There are 4 nested groupings, the coarsest first. Each group lies inside one group of the grouping before and may be the whole of it. The rows also spread widely along 13 directions, which tell nothing about the answers.
In the rows, 128 means zero.
Known rows, each followed by its group in each grouping:
[141  90 139  95 149  99 140 116 101 169 128 108 112 121 133  82 113 166
 115  87 152 146 141 135 178] | z56 kabi z166 Buvuv
[110  93  98 219 123 135 111 153  96  98 112 152 180 161 119 121 158 137
 127 159 108 124  95 140  54] | z469 Kipe z812 Fori
[153  48 103 148 118  93 130 153  94 128 172 126 135 111 131 123 102 130
 124 128 113 137 140 155 118] | z56 kabi z797 vobe
[124  88 119 143 161  90 117 147 133 128 123 118 143 165 151 129  85 211
  77 145 162 140 135 139 133] | z469 Kipe z666 zigem
[146 139 117 115 110 148 128 138 152  72 144 163 125 107 123 173 140  74
 143 120 114 107 135 140 116] | z56 vam z928 lifiz
[193  96 103 114  80  83 146 169  96 153 111 178 129 126 142 174  80 127
 104 106 119 140 141 179 127] | z56 vam z732 nal
[152 165 110  98 110 117  86 120 181  92 130 106  80 135 130 152 122 134
 114 144 162  90 158 135 176] | z469 rof z11 Pokad
[125  84 124 141 157 100 116  94  88 154 125 128 150 139 112  97 167 161
 150  82 123 129 123 122 110] | z469 rof z956 bapi
[138 122 171 131 144 161 216 144 131 178  96 183 111 113 129 125 126 101
  96 171 105 167 134  99 149] | z867 mik z81 pado
[111 201 145 132 123 159 109  89 147 119 157 141  89 111 119 152 150  83
 139 156  94 135 145 101 140] | z56 kabi z166 resa
[142 126 102 110 169 141 135 173 121  66 148 137 154  70 156 128  86 133
 142  78 153 140 159 149 167] | z867 mik z81 vabuz
[110 110  78 167 117 106 159 142 144 104 128 132 117 153 107  98 145 152
 148 120 112 160 156 148 144] | z469 rof z11 ninep
[126 153 112 140 165 153 119 149 124  82  69 131 147 144 183  99 131 149
  32  99 188 107 100 148 156] | z56 kabi z962 Gulo
[171 156 120  60 153  92  87 142 140 116 104 108 143 112 170 158  66 189
 110  65 189 115 156 148 169] | z375 repi z751 zoli
[136 116 105 132  74 136 166 176 185  83 127 150 119 125  86 152 114 104
 215 157 109 145 159 143 116] | z375 keve z349 nore
[149 104  57 144 125  93 115 148 153  76  96 125 147 139 123 138 157 148
 124  91 144  97 152 160 113] | z469 Kipe z306 vuka
[158  91 166 111 145 161  78 135  83  98 132 158 153 119 122 115 134 123
 139 129 167  85  77 131 107] | z867 suvov z222 kaves
[166 144 106 133  56 100 101 133  74 135 156 168 117 149 126 133 120 108
 135  82  98 135 107 178 120] | z56 Bego z180 lasud
[105 163 176 130 130 144 110 126 110 165  99  76 148 144 143  84 113 207
 146 102 160 150 107 117 142] | z867 mik z320 vipa
[ 87 152 166 143  91 128 133 127  93 162 129  89 146 178 141  65 113 195
 150  68 128 171  81 150 132] | z56 vam z928 teve
[143 150 104 154  96 103  48  85  82 130 144 121 140 157 109 101 179 137
 161  92 114 100  94 143  93] | z375 repi z69 kovuv
[130 151 158 152 123 161 154 145 111 125 118 193 153 131 156 178 123  88
  87 143  94 137  96 124  88] | z56 vam z732 nal
[128  74 204 105 125 118 144 106 140 211 144  74 100 135 121 114  99 174
 126 178 133 145 128  99 139] | z56 vam z928 lifiz
[160 158 141 114  98 167 104 156 144 104  79 154 134 109 115 164 111 102
 176 162 149 105 127 125 117] | z375 keve z349 nore
[101 191 138 164 141 127 120 118 132 144 148  78 149 112 166 139 117 146
 117 115  91 146 147  98 122] | z469 Kipe z666 zigem
[148 133 160  85 125 123 101 124 109 157 169 140  88 106 127 151  48 150
 145 158 138 166 154 136 182] | z56 vam z928 teve
[126 136 124 138 119 163  99 144 117  99 147  86 121  67 123 111 104 109
 180 139 133 131 159 128 159] | z56 kabi z797 vobe
[112 130 128 170 166 128 109 110 131 117 165 157 157 119 126 178 145 140
 142 160  88 145 144 103  71] | z867 mik z81 pado
[ 86 179 108 199 106 144 147 141 139 115 131 153 129 151 108 123 125 135
 168 174  80 191 143 125 113] | z375 repi z69 kovuv
[179  49 198  76 120 164 122 123 122 157 135 127  90  89 103 127 117  77
 130 197 155  85 111 107 148] | z56 vam z928 teve
[145 178  79 142  94 130 139 155 136  86  89 108 143 114 161 120 151 109
 108  47 129 108 132 166 140] | z56 vam z928 teve
[151 122 136 113 181 132  96 141  55 140  93 200 162 106 145 157  70 167
 124 113 160 165 134 143 132] | z56 Bego z180 lasud
[170  94 125 122 113  78 114  91 129 174 155 134  95 152 112 124 157 123
 102 144 105 110 126 124 122] | z375 repi z751 zoli
[118  79 168 114 129 142 105 147  98 117 118 143 163 161 105 100 106 199
 187 115 177 137  88 148 111] | z867 mik z81 pado
[148 103 155 131 103 121 148 128  95 184 105  94 125 155 138  39 147 138
 106 102 139 117  75 130 145] | z375 keve z349 nore
[116 188 169  72 146 148 150 120 190 121  66  94 118 145 166 124 124 168
  79  77 187 115 129 116 175] | z56 kabi z962 Gulo
[120 187 129 154 100 128  94 153 101 131 100 157 134 169 157 151  69 183
  98 147 146 166 114 159 132] | z56 kabi z166 Buvuv

New rows, each followed by its group in each grouping:
[172  78 125 138  91  97 125 143  83 166 164 113 132  88 134 143 107 100
 131 129  91 126 142 137 110] | z56 kabi z166 Buvuv
[125 169 146 130 170 133 108  85 110 148 200 100 100  76 165 127 122  95
  82 134  94 137 148  92 169] | z56 kabi z166 Buvuv
[138  99 158 123 164 121 133 103 111 176  71 150 156 131 122 145 152 156
 128 119 136 122 127  99  97] | z469 rof z956 bapi
[106 116 144 112 172 155 161 130 181 102 137  97 118  98 115  95 130 129
 171 137 140 141 155  96 162] | z375 keve z349 nore
[175  78 152  97 157 111 153 103 132 157  87 166 134 136 119 127 195 125
  95  94 141  87 109 112 100] | z867 suvov z222 kaves
[143 144 186  66 137 136 135 123 136 144  93 134 145 128 128 133 126 170
 163  65 161 123 118 117 128] | z867 suvov z222 kaves
[131 135 138 113 193 120 115  78 155 154  72 100 137 128 131 106 185 168
 117 105 158 103 134  89 125] | z375 keve z349 nore
[115 182 160 120 179 161 140  75 161 132  97 141 100 141 127  93 208 125
  90 119 138 112 115  86 150] | z867 suvov z222 kaves
[196 152 145  85  76 142 118 166 151 107 145 140 106  79 148 203  78  50
 112 155 122  79 146 127 145] | z469 Kipe z666 zigem
[178 121 117 106 137 132 126 125 120 107  94 198 116 132 116 126 172 102
 102 107 150  93 113 142 133] | z867 suvov z222 kaves
[140 119 112 151  94 151 161 166 143  82 142 125 135 107 128 110 138  66
 140 132 105 113 121 133 124] | z375 repi z69 kovuv
[137 102 198  97  89 133 147 120 169 164 167  60  94 133 127 109 121 110
 119 156 124  97 111  97 144] | z469 Kipe z812 Fori
[136 189 119 151 147  95 115 108 117 160 172  86 156  91 185 154 119 130
 109  86  71 142 149 102 110] | z375 keve z349 nore
[148 132 162 124 124 118  91 100 122 156 189 144  94 123 110 156 114 133
 145 184 104 139 139 108 124] | z867 suvov z222 kaves
[142 119 114 125 117 130 111 122 128  80 155 143 115 146 131 110 157  98
 106 106 135  88 101 142 142] | z469 rof z11 ninep
[132 126 125 108 139  95 117 141 113 109 135 163 165 151 153 168  86 179
 130  68 142 142 127 152 115] | z469 rof z956 bapi
[135 143 166 129 122 172  77 121 115 121 129  86 144  86 119 119 127 107
 183 157 136  98 116  97 116] | z375 repi z69 kovuv
[112 140 147 108 181 107  95  78 122 147 110 141 131 173 141 126 142 204
  93  91 162 136 113 129 132] | z56 vam z732 nal
[121  77 106 182 155 122 146 141 136 110 108 129 174 121 136 154 160 135
 113 137 108 123 135 126  64] | z56 vam z732 nal
[114 145 169  88 129 116 153 119 163 134 153 148  97 175 137 139  97 162
 107 126 137 150 122 123 165] | z469 rof z11 Pokad
[120 144 176 139  85 127 136 101 108 185 172 133 113 144 118 140 126 118
 151 138  69 160 112 117 107] | z56 vam z732 nal
[163 110 153  64 116 159 156 176 122 110  87 168 119 100 117 129  75 112
 165 115 176 127 138 143 188] | z469 rof z11 Pokad
[160 126 165 119  69 176 137 164 101 157  79 156  96 127  94  91 103 115
 165 181 155 138 111 141 170] | z867 mik z81 pado
[145 139 177 113 103 180  91 179 107  97 101 148 152 133 140 142  75 145
 138 156 184 112  84 142 127] | z867 mik z320 vipa
[127  99 170 130  96 103 135 158 130 168 113  74 143 180 159 105  77 203
  88 132 158 129  95 138 125] | z469 Kipe z812 Fori
[142 102 163  88  64 161 129 180 115  94 149 129 122 122 114 117  66 116
 189 116 154 129 104 167 155] | z56 vam z732 nal
[169  56 124  99 124 114 103 140 146 114 134  96 118 101 100 121 111 135
 166 161 163  96 151 129 139] | z375 repi z69 kovuv
[103 124 127 136 209 116 143 121 134 108 154 134 183  84 156 182 118 153
 145  91  98 155 171  94  98] | z469 rof z11 ninep
[152 139 139  99 158 134  94 119 144  88 200 149 121  91 144 174 104  88
 130 148 117 109 136 109 132] | z375 keve z349 nore
[147  94 143  99 173 132  94 121  92 122 122 190 147 121 114 152 110 141
 144 129 154 124 124 125 122] | z469 Kipe z812 Fori
[ 88 118 172 160 132 129 157 136 130 180 102  71 156 143 143 107 104 204
 136 134 125 174 125 114 109] | z56 vam z928 teve
[127  78 195  71 141 136 174 104 137 141 163 188 106 165 114 120 135 114
 108 112 130 135  90 120 135] | z56 kabi z962 Gulo
[121 184 145 117 148 142 101  91 124 141 104 124 139 101 124 152 149 137
 168  88 120 137 150 106 116] | z56 Bego z180 lasud
[172  89 179 104  58 106 127 113 113 193 151 140 104 143 111 159 121 105
 134 149  99 113 108 128  95] | z56 kabi z797 vobe
[129 103 168  87 176 139 157 105 132 129 208 161 106  91 122 138 117  80
 135 132  97 141 143  92 157] | z469 Kipe z812 Fori
[136  98 189 120 142 173  98 130  63 147 152 144 138 101 109  98 109 126
 175 155 141 137  97 112 135] | z867 mik z320 vipa
[143 103 116 152 120 145 125 173  74 115  83 218 144 167 111  99  99 148
 142 156 155 159  88 166 127] | z375 keve z349 nore
[165  48 129  89 135  86 128 117 127 151 167 115 130  87  91 142 131 146
 203 100 117 127 173 126 118] | z867 mik z81 pado
[114 153 204 110 144 106 165 101 138 210 136 125 137 162 158 140 102 176
  96 117 102 170 113  90 117] | z375 repi z751 zoli
[129 135 109 174 129 169 109 177 129  72  88 168 149 132 130 144 111 143
 126 186 157 131 122 147 113] | z867 mik z81 vabuz
[151 107 104 159 136 162  89 153 128  67 150  67 139  48 126 105 150  90
 164 147 136  81 151 121 129] | z867 suvov z222 kaves
[157 148 128 121 156 135  31  85 121 115 115  91 129 112 139 135 170 122
  93 135 163  48 116 106 125] | z469 Kipe z306 vuka
[126  68 161 137 100 164 144 156  95 123 148 172 122 141  84  92 113 101
 175 173 122 142  95 134 132] | z469 Kipe z306 vuka
[168 131 143  95 115 135  74 101 125 100 183 121 116  90 133 162 144  67
 132 109 119  72 121 122 116] | z56 Bego z180 lasud
[144 146 126  92 139 120 164 106 154 130 139 176  88 114 121 152 145  89
 111 107 107 140 159 122 161] | z56 kabi z166 Buvuv
[163  80 112 134 133 104 104 187  94 114 132 136 170  95 162 186  39 165
 118 138 146 141 150 164 112] | z56 vam z732 nal
[162  74 173 143 122 125 112 122  27 193 139 180 168 119 134 144 116 115
 123 129  95 137  79 130  70] | z56 vam z928 teve
[149 123 156 101  77  91 149 137 133 157 196 122  93 153 130 118  89 151
 135 109 107 155 125 147 153] | z867 suvov z222 kaves
[116 148 140 151 153 168 130 107 129 100  83 195 134 179 123 112 197 102
  76 136 138  96  75 113 109] | z469 Kipe z666 zigem
[141 122 126 109  83 127 150 151 141 108 112 127 121 144 131 112 125 126
 129  83 145 117 118 160 142] | z56 kabi z797 vobe
[144  82 112 119 193  89 139 141 140 133 104 113 169  97 148 151  98 186
 121 115 148 140 175 117 117] | z375 repi z69 kovuv
[152 104  94 157 137 131  95 125 120 125 143  69 121  52 111 115 146  94
 165 157 111 103 180 108 140] | z469 Kipe z812 Fori
[135 121 150 136 170 164  95 125 102 103 165 104 143  77 151 115 125  87
 108 142 131  92 117  97 139] | z469 Kipe z666 zigem
[141 123 120 120 149 127 146 167 134 110 129 107 130  92 176 134  70 140
  78 119 151 139 156 140 171] | z56 kabi z797 vobe
[ 94 119 155 153 189 133 150 131 115 127 133 161 191 135 145 143 116 164
 136 115 107 171 118 103  81] | z375 repi z751 zoli
[170  94 173  95 137  75  98  96  88 224 119 125 160 123 125 164 108 183
 166 106 119 133 128 106  78] | z375 keve z349 nore
[126 124 161 106 104  91 105  82 102 176 165  84 128 160 132  96 148 169
 140  50 118 125  97 136 121] | z56 vam z732 nal
[ 92  58 146 127 168 131 167 132 141 107 139 100 169 135 106  65 155 162
 186  78 134 140 118 116 112] | z375 repi z751 zoli
[186 105 110 138 105  81  92  96  94 156 125 125 131 150 132 107 203 128
  88  80 120  70  94 143  90] | z867 suvov z222 kaves
[148  56 155  73 144 102 102 100 124 142 118 133 131 141  99 129 138 172
 159  93 170 105 124 133 114] | z56 kabi z797 vobe
[ 97 112 154 141 200 165 159 166 115 115 108 139 165  93 159 131  65 169
 119 145 151 181 146 118 148] | z56 vam z732 nal
[122 180 119 179  51 123 122 125 157 149 138  54  99 130 128 123 143 119
 141 150  83 135 149 127 120] | z56 Bego z180 lasud
[150 104 133  89 121 136 155 138 118 104 115 230  94 186 120 110 125 118
  77 115 163 131  81 172 166] | z56 vam z928 lifiz
[103 122 155 131 154  87 105  91 123 167 130 138 134 208 131 123 124 223
  96 122 143 147 105 122 112] | z469 Kipe z666 zigem
[ 98 148 145 143 141 135 132 114 139 121 122 142 129 164 139 125 141 153
  98 125 130 142 110 123 120] | z56 kabi z166 Buvuv
[136  80 198 111 158 172 143 120  48 156 143 182 149 115 135  90 128  92
 114 112 126 132  60 119 125] | z56 vam z928 teve
[ 97  99 180 112 173 150 110  96 139 135 103 105 145 129 107 118 150 173
 165 131 160 123 124  94 109] | z56 kabi z166 Buvuv
[106  95 119 119 167 119 181 148 184  80 199 165 104 128 114 147 100 144
 139 152 115 179 172 128 155] | z867 mik z320 vipa
[122 113 201 118 184 135 146  97  80 199 154 147 129 136 149  95 121 158
  82 130 124 160  93  92 144] | z867 mik z320 vipa
[152 177 142 140 143 192  88 113 123 105 123 109 120  43 119 127 173  57
 163 155 117  87 146  86 136] | z867 suvov z222 kaves
[142 187  89 151 100 130 100 141 152 102  95  95 122 118 133 129 148 142
 137 116 139 115 153 141 142] | z867 mik z320 vipa
[149 145 110 115 131  62 201 151 174 153 104 162 142 170 177 173 102 171
  58  79 109 161 143 142 117] | z375 keve z349 nore
[103 168  92 164 113 122 143 157 161  95 110 119 150 125 136 167 110 161
 160 112 109 166 171 148 113] | z56 vam z732 nal
[142  82 152  82  99  90 181 145 167 150 167 139 110 141 106 151  90 164
 171 115 115 162 157 140 136] | z867 mik z81 pado
[113 106 179 114 166 174 191 101 138 136 123 187 129 105  93 134 181  68
 166 133  91 136 127  74 116] | z469 rof z11 ninep
[101 167 154 187 105 169  90 106 129 135 101  99 124 169 119  94 177 127
 113 182 126 100  85 101 105] | z469 Kipe z666 zigem
[182 130 119  85 111  77  97 122 110 143 111 105 140 133 147 117 137 175
 122  29 160  94 123 157 132] | z867 suvov z222 kaves
[141  92 115 120 151 115 205 166 153 130 124 157 136  85 138 172  89 125
 129 126 103 175 186 131 136] | z56 vam z928 lifiz
[108 169 129 157 116 171  72 121 137  79 178  81 128  85 113 129 139  88
 190 155 105 107 142 105 128] | z469 Kipe z306 vuka
[167  89 172  59 142 154 129 123 131 131 137 137  91  97 107  98 106  98
 143 153 169 106 126 111 189] | z375 repi z69 kovuv
[114 126 136  85 219 125 135 122 150  88 133 125 145 105 175 137 107 166
  78  76 174 130 148 119 162] | z56 kabi z166 resa
[121 125 115 149  81 145  97 146 130  62 148 133 134 160 116 117 142 113
 156 122 136  97  94 155 113] | z469 rof z956 bapi
[116 149 196 111 139 149 135 124 110 156 178 124 133 113 148 123  74 128
 137 146 110 160 112  96 144] | z375 repi z69 kovuv
[112  95 131 164 186 157 148 170 131  91 112 108 179  80 161 140 103 136
 116 153 137 132 147 103 117] | z469 rof z11 ninep
[100 112 139 108 215 148 215 146 146 109  64 153 180  93 153 125 142 147
 118  49 143 158 153 107 131] | z56 kabi z166 Buvuv
[185 131 144 117 142 136 126 155 142 130  98 127 132  82 165 172 110 113
  70 159 147  91 143 113 127] | z867 suvov z222 kaves
[ 92 109 163 147 133 133 152 178 178 115 144  66 167 114 147 167  54 185
 161 167 126 157 163 105 105] | z469 Kipe z666 zigem
[134 153 109 119 181 114  97 103 148  79 134 185 166 123 134 203 148 131
 135 105 117 116 144 114  77] | z375 repi z69 kovuv
[131 165 143 129 140 151 106 124 154 121 102  88 131  92 123 132 142 149
 167 132 142 119 157 103 131] | z867 suvov z222 kaves
[129 112 129 146 144 147 141 162  98 119  70 178 163 138 138 135 106 155
 114 127 151 151 113 150 117] | z56 vam z732 nal
[118 124 143  85 168 129 156 113 158 115  82 159 110 182 138  96 144 178
  71  84 187 130 105 145 170] | z56 vam z928 teve
[121 180  80 122 137 123 130 123 155  71 141 161 134 107 108 150 144 113
 197  76 103 151 174 135 134] | z375 repi z69 kovuv
[150 132 155 105 102 137 115 138 114 166  86  82 130 110 115  84 109 155
 190 114 156 129 128 124 153] | z375 keve z349 nore
[118 149 133 141 134 145 106 173 150  82 118 117 151 138 160 147  75 187
 114 152 170 136 128 145 134] | z867 mik z81 pado
[110  88 103 112 148  98 166 128 201  93 128 147 121 136  94 172 133 167
 173 120 127 155 191 134 114] | z56 kabi z797 vobe
[130 188 103 154  77 175 124 185 156  66 128  99 115  75 132 147  92  79
 178 163 118 127 169 135 165] | z469 rof z11 Pokad
[112 151 151 136 121 193  79 149  86  92  94 105 159  91 120  96 115 130
 198 116 166 122 112 131 136] | z56 kabi z166 Buvuv
[114 137 144  69 124 139 159 138 159  95 140 155  82 171 112  77 102 148
 137  94 171 149 121 152 213] | z469 Kipe z812 Fori
[150 162 111 111  99 125 152 163 184  97 138  81 101  91 140 128 108 126
 144 110 132 127 178 137 174] | z867 suvov z222 kaves
